Each new row is followed by its nearest point in the smallest flat space through zero that holds the last named rows.

z637 (6 x 15):
[[  1.4  -3.1 -11.5 -11.6  12.9   6.2  19.3  23.4  -6.2 -14.8  -8.4   4.7
    1.3 -19.7   4.6]
 [-34.3 -21.6   5.2  17.3  23.6 -23.6   3.8  -3.8  19.9  -0.1 -24.3 -35.7
    2.8  13.1 -16.8]
 [ -1.7   1.1  28.2 -14.2 -14.1 -28.3   2.7   3.5   2.9  -3.6 -16.2 -13.1
   26.9 -15.2 -37.3]
 [ 11.1 -18.6  -4.0   1.4  -9.3   5.2  -6.5   2.9  -4.7  -9.5  -0.6  16.8
  -14.1   8.3 -12.3]
 [ -8.2 -40.1  -8.8  -7.6  27.8  -3.6 -22.2  -5.6  -8.3   0.5   1.2  -9.3
   -9.4 -32.3   6.5]
 [-14.9  11.1  -3.9  43.5   7.5 -16.0  -4.1 -18.4  -7.5 -20.3  -1.7   0.9
    9.5   9.4 -18.1]]
New rows:
[-22.9  14.8   6.5 -12.3  -7.4 -18.9 -24.3  16.0  12.5  18.1   6.2 -23.1
 -11.8 -24.9 -20.4]
[ -6.3  -3.9  16.3 -13.8   0.4 -14.3  -8.0  -6.0   5.8  13.4  -3.3 -18.9
  12.4 -13.4  -5.7]
[ 21.3  20.7 -19.2   7.2 -18.5   3.1   0.3 -22.2 -17.5  -6.3   5.2 -14.5
  25.4  17.6  -9.4]
[  4.9  25.3   5.0  14.5 -13.8  -3.0  -1.7 -11.2  -5.6  -3.0   8.3   8.9
  10.2   7.6  -5.2]
[ -5.9  15.1 -17.6 -17.3 -22.8  11.4  18.8  22.5  -0.1   2.7  27.4 -20.3
 -25.2   8.1   3.2]
[  6.8   9.8  -3.8 -13.0  -6.2  15.4  15.2  13.7   7.9   8.1   0.6   3.3
  -7.0  12.1  15.8]
[-10.3  -1.3   4.3  13.4  -3.6   7.8  -9.2 -10.5  -5.0  14.9   9.0  -7.7
 -12.0  18.5 -24.2]
[ -3.1  -5.5   4.6  13.3  -6.7  -4.3 -11.9 -14.0   5.5   5.0   1.6  -1.9
  -6.0  19.7  -7.8]
[ -3.7 -12.7  16.7 -23.1 -26.6  13.3   8.5  17.4  25.5 -22.8   3.8  -1.1
  25.3  10.8  -2.8]
[  8.0   0.0  11.6 -19.9 -16.6  -0.9  14.1  17.0   9.0   1.8 -11.3   0.1
   2.8   7.3 -13.0]

z571 (6 x 15):
[[-12.3  10.6 -12.7  14.1  20.1 -29.6   2.8  -5.8  -6.9   4.3   8.5   2.2
    1.5   1.6 -13.2]
 [-35.6   5.8 -21.6 -13.9 -23.2 -27.9  27.1 -21.8  -6.3   1.2 -18.7  -4.2
   -9.2   9.6 -11.1]
 [-12.3  12.6  -9.2 -16.8  35.9 -16.0   9.8   9.1  -8.7  24.5 -21.9  -4.2
   -2.9   5.7 -18.9]
 [ -4.9  26.9   7.2   3.3  -2.3  -5.5  26.6  -9.3  12.2  12.8   0.3  -4.8
    9.0 -10.3 -48.6]
 [ -4.6  27.5 -16.1   6.3  16.5 -10.2 -10.4 -13.0  10.7  15.9  11.5  14.9
  -27.4  10.0 -11.0]
 [-30.2  14.1 -13.6 -16.5  -8.6   9.0   4.3 -17.1  -7.0 -15.2   5.2  -9.3
    6.9 -21.9 -11.5]]
New rows:
[-10.7  11.8  -4.8 -22.7   6.1  18.4  -8.0   6.9 -21.4 -27.0 -21.2 -21.3
 -25.8   0.2  -1.7]
[-17.0   2.4 -10.7 -29.8   4.8  17.7  -6.1  -0.2  -8.3  -2.1 -12.6  -5.9
  -5.4  -7.0   8.6]
[  8.9   6.5  17.9  23.8  -2.5  18.7 -20.4  16.3  10.3  17.1 -12.3  18.2
  -2.2   3.3 -18.8]
[24.3  7.1 15.3  7.7  5.7 12.3 -3.5  8.1 15.6 13.5  3.5  6.4 -5.0  3.7
 -9.3]
[ 18.5 -27.0  -7.3 -25.6   7.8  -6.7  -0.1   0.1 -27.6 -18.2  18.4   4.7
  -0.9  -7.9  21.6]
[ -3.5 -18.9  -4.5  -2.7   5.1   1.2 -13.1   7.1 -14.9 -14.2   0.8  -3.5
   7.1  -2.6  26.3]
[ -7.4   8.7  -3.6  -6.4  17.1   1.5 -12.2 -26.6 -10.9  -2.4   0.8 -24.1
  20.7  -2.7  16.3]
[-14.2   0.3  -9.1  -6.5  12.1   1.4  -7.7  -0.7 -12.4 -10.0   4.7  -5.4
   7.8 -11.9   4.6]
[-25.3  -3.1 -21.0  22.4  15.9   7.1 -18.8   9.5   2.5  -7.8 -17.4 -27.5
  -8.6   3.7  23.9]
[-10.8  -7.0 -13.6  -6.5  13.7  -4.2 -14.1   2.0 -13.4  -6.1  -0.2   0.2
  -3.8   1.2  20.1]
[ 20.8  14.0  17.1  -5.9   1.7  18.1  -3.7  -8.4 -15.1 -17.0  -3.8 -27.0
  -2.5 -10.1  23.5]
[  4.9  -6.6   6.4  -8.3  -2.3  22.3  -9.5   5.8  -1.6  -9.3   2.0  -4.0
   6.4 -10.4  10.7]

z546:
[[  1.4  16.3  -6.9  -5.5 -34.0  -4.0 -31.8  -8.6  15.7 -13.3  -6.2   1.7
   14.0 -14.5  -6.8]
 [ -9.3  12.4 -10.7   6.7 -28.6  -7.4 -25.6   8.9 -27.7 -20.6   0.6 -15.5
   19.6  10.1   5.9]
 [ 33.7   1.4  37.0   7.9 -16.1  -5.8  -1.9 -18.0 -15.5 -12.9  -1.5  -2.3
   -6.1  14.6  39.9]
 [-15.6  26.6  -5.2 -11.7  -6.5 -13.1  -3.6  -0.3 -11.2   2.7 -32.6  18.8
   -2.8  -2.3   9.9]
 [-14.6  33.5 -14.9 -23.4  20.4 -15.5 -30.5  -0.7  -9.6  -5.7  -6.1  -5.8
   -9.7 -27.4   7.9]
 [ -5.5   6.0 -17.3  -0.4 -37.6 -10.9   0.3   5.0  10.6  15.2  -8.1  10.3
    7.5   6.8 -25.3]]
New rows:
[ 14.9   2.7  16.2  -4.1  13.9  16.6   0.9  22.2 -18.2 -12.6  -4.6  -7.0
   7.9 -15.4  -9.5]
[ -3.8  -4.0   2.7   2.5  14.1   8.1  -2.8   1.4  -5.9 -10.9   3.5  -6.2
   3.2  -2.5   7.2]
[-13.1 -22.7 -19.1 -11.3  -3.0 -17.5 -24.2  -2.9  12.0  24.2 -14.3   3.8
 -16.2  -7.6  12.6]
[ -2.9  11.6  -8.2 -10.7   0.3  -9.7  -3.7  -1.1   6.7  10.6  -4.4   5.3
  -7.6  -9.1  -7.3]
[-16.4   3.2  17.0  19.7   2.3 -12.9 -11.2  21.8 -16.0   1.9  26.7 -26.8
  -7.6  -9.8  -3.5]
[  0.6  -1.3  -8.0   2.2   7.4  -6.2  -9.5   9.0 -18.8  -3.1  23.2 -23.8
  -1.0   3.5  -0.2]

z459, 6 rows:
[[-12.9 -25.0  15.0  19.8   2.0 -12.7   1.1 -28.9   0.9 -25.1  34.8  37.0
   14.9 -22.8   5.4]
 [  5.7 -15.5  -3.0   3.7   6.5   9.1  -2.9 -29.2  17.5  33.8  14.1  -8.1
  -11.0   3.2  -8.3]
 [-14.3  -0.6   1.6  -8.4  -1.0   5.4  19.9  -8.4  11.8  15.7  -2.8  -7.5
  -10.9 -21.1 -18.8]
 [-19.1  12.8  18.5 -16.0 -24.5  25.4  29.5  -9.8  14.5  18.9   3.8  15.9
  -39.2   8.6 -23.6]
 [-18.9  -0.4  -7.2   9.5  -4.8   9.3   4.2 -19.1  10.4  36.9 -18.3 -10.0
  -11.4 -25.5  -8.1]
 [  1.4  -9.2   7.6 -15.6 -16.2   8.1  -1.8 -28.7 -10.6   7.9  16.7   2.9
    2.1  30.2  -9.4]]
New rows:
[-11.2   9.0 -21.0 -20.8  -8.4   1.8  -3.2  16.2  12.7  13.4  13.9 -10.2
  18.3 -10.3 -23.2]
[ -1.6  -0.1  -3.7 -15.6   3.7  -1.5  11.1   1.8   0.9   4.8  -4.4 -18.1
   2.8  -7.7 -13.8]
[ 26.6   1.6  25.5  -6.3   6.5  17.2   8.6 -24.9  10.9 -25.5   8.8  14.5
   6.2  -3.6 -12.0]
[  3.0  -9.2  11.4  -6.6   2.2  -1.3   9.5  -7.3   5.4 -13.2  25.5  13.0
  -1.7   5.0  -7.0]
[ -7.1  -1.3  27.1   8.6   5.7 -27.4  15.4 -14.4  -6.9  -2.3  12.6 -19.3
  -3.8   0.6  24.8]
[-0.6 -7.7  1.6  1.7  3.1 -5.0 -0.2 -6.8 -0.8 -6.1  8.6  3.5  7.2 -5.2
 -0.1]
[  8.6   3.0  -2.2  19.8  15.9  13.3   7.2  16.1  -2.1  24.8  -9.9 -11.9
   9.5   9.0  11.1]
[  9.8   4.6 -10.2   8.2   8.0   2.4 -10.8   9.1   6.0  14.4 -11.9 -11.9
  -5.1   3.0   7.8]
[ 14.3  22.9 -17.8 -14.0   3.8  -4.2 -25.7  22.6   7.3  23.2  13.7  -9.2
  18.3   0.4   3.9]
[ 17.1   2.1 -11.3  -1.3  11.9  -2.0 -10.9  12.3   1.2   6.7  -7.4 -19.2
   3.1  10.0   5.3]

z481:
[[-14.8   3.9 -13.9   5.4  -5.8 -15.5  24.0  -5.4  23.4   2.0 -11.5   8.1
   25.2  34.3  11.3]
 [  0.9  -8.1  16.4  14.5  12.3   5.1  -6.2 -11.2  -4.0   8.6  27.7  25.1
  -18.0  -1.4  17.5]
 [  7.2 -20.8   2.1  -2.2   7.2 -16.3  13.9 -17.7 -16.0 -14.8   0.5 -12.6
   16.5  -9.7  -2.4]
 [  0.6  11.9  25.0   8.9  -2.0 -13.6 -18.8   2.0 -10.5  -3.4 -18.4 -21.1
  -12.3 -10.9   3.8]
 [ -6.3   0.3  -6.9  -1.1 -22.9 -43.4 -21.6  32.5  11.9 -12.2   9.4  17.5
    4.9  -0.9   9.0]
 [  4.8 -28.1 -15.5   7.6 -23.8 -17.5 -19.5   0.2  -0.6  -0.8  10.9 -20.2
    5.9  45.6  -6.7]]
New rows:
[-12.7  -9.7  -6.2   7.4  -6.3  -8.4 -15.7 -13.1  20.0   3.5  -9.6  15.5
 -22.2   4.0   9.5]
[-5.1  3.6  4.9  9.5 -3.8 -5.5 -8.3  3.2  7.4  5.9  5.4  9.8 -6.8 12.3
 10.4]
[  5.4 -13.1  -8.3  -9.9  -1.7   7.1   4.4  -4.6  17.4  -1.4 -19.8  13.8
  -9.4   6.0  -7.9]
[-1.5  2.1 -9.7 -4.3 -1.0  8.8  6.4  1.6  6.0  3.0 -1.2  2.3  3.9  5.7
 -4.1]
[-20.3  -3.0  -5.1  -8.9  -4.6  -9.4   6.6   4.0  -1.8  -2.0  19.0 -11.0
 -10.8   2.6   1.3]
[ 0.9 -5.5 -3.8 -0.5 -3.8 -5.2 -3.4  3.0  0.2 -1.8  5.8  2.2  1.3  2.8
 -0.3]
[  6.4 -11.6  20.4   3.6  -3.0  22.8   5.2  -1.6  -2.5  39.8  -4.1 -28.3
 -27.2  -3.9  -4.9]
[  6.1   3.7  12.6   6.7   6.2  29.1 -11.1 -11.5 -10.5  12.9  -4.8 -19.0
 -20.6   5.3  -6.8]
[ 39.2   6.6  -8.0  14.6  -0.6 -12.0 -26.8  -9.5  13.7   8.0  27.6 -13.1
  30.2  -3.6   0.8]
[  4.7 -15.3  -3.1   1.5  -6.7 -10.5  -9.8   0.9  -5.5  -4.2  11.4  -3.2
   0.3   6.3  -1.7]
[  4.1  -3.9  14.9 -13.0  27.5  35.5  -4.7  -1.4  25.1   9.4  -8.8   8.6
   7.8  25.2   4.2]
[-4.2  8.6 -2.9  3.7  7.3 28.5 10.4 -9.5  9.3 15.9 -1.4  5.7 -5.5 16.3
  1.0]

z687:
[[ 22.7  -6.4 -18.3 -10.7   7.8  16.8 -22.2   9.8  18.6 -16.5   1.0 -13.7
   14.2 -18.6   2.9]
 [  8.4   3.1 -35.0 -22.1 -25.1  31.9  -0.5 -12.3  39.1 -38.5  44.6   4.2
  -18.0  15.4   3.9]
 [-23.1 -23.5   6.0   9.9  17.2  11.6 -14.5  27.5  34.3  -0.2  -0.2 -20.9
   -5.5 -13.8  17.5]
 [ 29.7  13.7  -8.6 -19.5  13.6  19.8  21.5 -11.5  15.9 -32.2   7.1  -9.7
  -28.2 -10.7   2.9]
 [ -9.4 -36.4  -3.5  -2.0   8.9  42.9   2.1  14.0   0.5  -6.7  -7.3 -21.7
  -19.5  14.4 -31.1]
 [ 23.3 -27.5  -6.0 -27.8  12.9   9.7  -7.0  13.7   9.6 -19.7  23.1  -4.8
  -42.0   1.0  -8.7]]
New rows:
[  1.8   4.6  -2.1 -18.0   0.3 -32.8  -6.2  16.8  28.1   0.1 -17.9   0.8
   9.5   1.8  11.8]
[  2.8   2.9   2.3   0.1   4.5 -16.9 -12.6   7.3  10.0   2.6   4.3   2.1
   6.6 -13.7  18.0]
[-17.4  -8.9  27.5  10.4   7.1  35.3  22.4   0.7   2.1  19.5 -13.6 -48.7
   4.8 -23.4   0.6]
[-20.7  -5.4  13.3  19.9  22.0  27.3  16.8   8.1   8.1   2.4 -31.7 -27.8
   0.6  -9.5  -2.8]
[ 13.0  12.1 -15.3  -4.4  10.1 -27.8   8.3  -7.5  17.8  33.5  -3.7   5.4
  16.2  -7.6   6.2]
[  7.1  15.2   2.8   2.1   0.6 -20.5  -4.9  -3.0  -1.7   5.0  -2.5   6.7
  14.1 -12.1  14.4]
[ -2.4   4.5   4.8  47.3 -24.3  -6.0  19.9  20.1  22.7  -5.7  14.1 -18.0
   4.8   6.8  27.5]
[-27.9   9.7   3.1  15.1  -5.4   0.9   5.5  -0.1  25.8   0.6   5.3  -2.0
   3.9  -1.4  22.6]

z389 (6 x 15):
[[ 20.1   7.9  -6.2 -10.1 -18.0  13.8  11.8   0.2   0.6  -3.6  -2.6  -0.6
    1.6 -14.7   6.8]
 [-36.1  33.4 -39.0  -1.2  -3.2  23.6 -23.3  36.7   4.0  -9.2  37.7   1.9
   24.7 -14.6   6.1]
 [-12.4  -9.0  -5.2 -22.7  15.0  34.1   5.2 -18.9   8.6   2.9   7.1   4.2
   -7.1  -1.4 -30.6]
 [-11.3   0.3 -11.5 -10.7  17.3  10.5 -13.3   7.4  -1.6  18.8   3.6   8.3
  -12.2  -9.3  -4.7]
 [ 40.3   5.1  36.8 -19.5   9.2   8.5   0.4   5.5  -5.5  -5.5   0.3   7.3
    5.4  13.8  -4.2]
 [-13.4   7.9  34.5  13.5  -6.6   1.0 -13.2   0.8  -0.3  -0.8  -4.2   9.6
   15.1 -32.2 -12.6]]
New rows:
[ -0.6  -7.0  -6.2   1.3  25.4 -12.1 -39.8 -29.1   4.8  22.4   9.6   2.8
   7.6 -35.4  14.0]
[-16.2  -1.7   1.6   4.5  10.7  -4.1 -16.5   5.2  -3.6  21.7  -6.6   9.4
 -11.0 -21.7  -2.0]
[  2.1   6.0  -5.0 -14.4  21.4   0.3   2.5  -3.8   2.6  -0.6  -5.1   2.6
   2.2  10.4 -36.0]
[ -3.2  -6.3   4.9 -12.4  16.5  12.6  -0.7  -7.3   2.7   0.5   5.7   2.6
  -3.2  12.2 -16.6]
[ 12.7   7.2   5.5 -19.9  36.3  -7.8  20.0 -15.8   5.3  30.0  26.3   2.4
   1.2 -22.5   8.6]
[  9.6  -2.0   1.8 -15.5  12.6  10.3  -4.3   1.8  -2.9  15.0  -3.1   7.8
 -12.6  -5.4  -3.9]
[  5.7  -2.1  -4.3  -1.0   5.0  21.0 -13.8 -19.9  -1.7   4.0   7.3 -39.8
  -5.9 -10.3  -1.3]
[-2.4 -2.8 -7.6 -6.9 -0.8 11.4  5.6 -7.5  3.3  0.9  0.4 -0.3 -3.6 -4.0
 -6.6]
[ 13.8   5.8  17.7  28.5 -24.7  39.8   3.4  -1.9   7.5  11.3 -18.4  -4.1
   1.3 -20.5   2.0]
[  9.7   5.6  13.4   0.5 -21.8  10.5   7.7  -7.1   1.2  -1.4 -10.7   3.6
   5.1 -33.3  -2.5]
[  8.8  19.5  -8.1  24.6  18.8  -1.4   5.8   7.9  23.1 -10.8   8.6  -2.9
  -0.3  -1.3   2.5]
[-3.2  5.8 -4.8  3.7 -2.1 -2.7 -2.6  7.6  0.0 -6.4  7.0 -2.4  7.3  5.8
  5.0]

z147:
[[-13.6 -20.3 -30.4   9.8 -31.3   2.9  -3.1 -31.0  -5.9  26.6  32.6 -28.8
    8.2  17.5   0.2]
 [  6.2 -40.1  11.7  25.8 -23.7  16.4  19.4   3.7  29.4  40.4  -1.6  14.0
   20.3  -2.1  -7.3]
 [-12.1 -20.0 -43.6 -20.0 -17.8  10.0  -3.1  -0.3   4.6  30.8  30.2 -11.0
   31.3  30.6 -11.3]
 [-34.6 -25.8  -1.4   2.1   0.7  15.7  19.7  -4.3  26.3  27.6  13.0 -24.1
   10.7  27.5  -1.3]
 [  7.9  -8.4  12.6   3.6  25.6  30.6   9.7 -28.4  -7.9  17.7  32.9   6.9
   -1.7   2.2   7.5]
 [  5.0 -26.4 -33.1   3.1 -28.6  11.6 -24.3 -38.9  -5.3   9.5  24.4  -3.5
   30.7  26.8  19.8]]
New rows:
[ -4.2   4.6 -22.7  -8.3  20.0   2.1  -0.1   9.3 -23.1  -2.7 -23.6  14.5
 -27.3 -20.6   2.0]
[  7.3  18.9   1.6  -8.8  10.6  -7.5  -1.7  10.3 -11.9 -11.0  -3.0   4.8
 -11.2 -11.6  -6.4]
[  8.9  17.4   8.7  11.5  16.7  22.9  -3.9  10.1   7.7  25.9 -20.0 -13.6
 -11.9  10.5  21.4]
[-5.3 -2.2 15.5  3.3 13.4  7.3  8.1 -0.8  7.6 -0.3 -3.1  0.7 -3.9  0.9
  4.1]
[-11.8 -23.5  10.0  -6.2  -8.6 -23.3  11.6 -14.2  18.9  13.8  -8.8  15.6
 -15.4 -15.6  -5.7]
[ -2.4  -8.9  10.9  15.2 -10.3  -2.2  10.2   4.1  10.6   9.4  -8.4  -1.9
  -3.7  -7.4  -4.1]
[ -5.9  19.7  11.4 -23.8  23.1  13.6  22.8   8.5 -16.7   6.7   8.7 -23.0
  12.5 -14.9   8.0]
[ -8.0  12.8   4.5 -14.6  27.8   7.8  11.2   5.3  -5.7   2.9  13.7  -4.9
 -10.8   1.1  -7.8]
[ 18.4 -11.1   1.5   6.1  26.5  12.3 -19.0  14.2   1.4   2.6  19.7  24.9
  17.9  -2.7  13.0]
[20.4 -5.4  3.6 -8.8 15.6 18.8 -4.6 -1.7 -0.6  2.0  6.5 28.0 16.3  1.9
  5.7]
[ 12.1 -19.8  22.3  13.1 -20.6 -22.9  -1.1  11.7 -20.7  -5.6 -19.8 -13.8
  -8.0 -24.1  23.7]
[  7.7   0.4  12.3  24.1 -21.5 -16.2  -3.6  -3.6  -0.4 -10.2 -20.7  -0.5
 -12.1 -18.4   4.6]
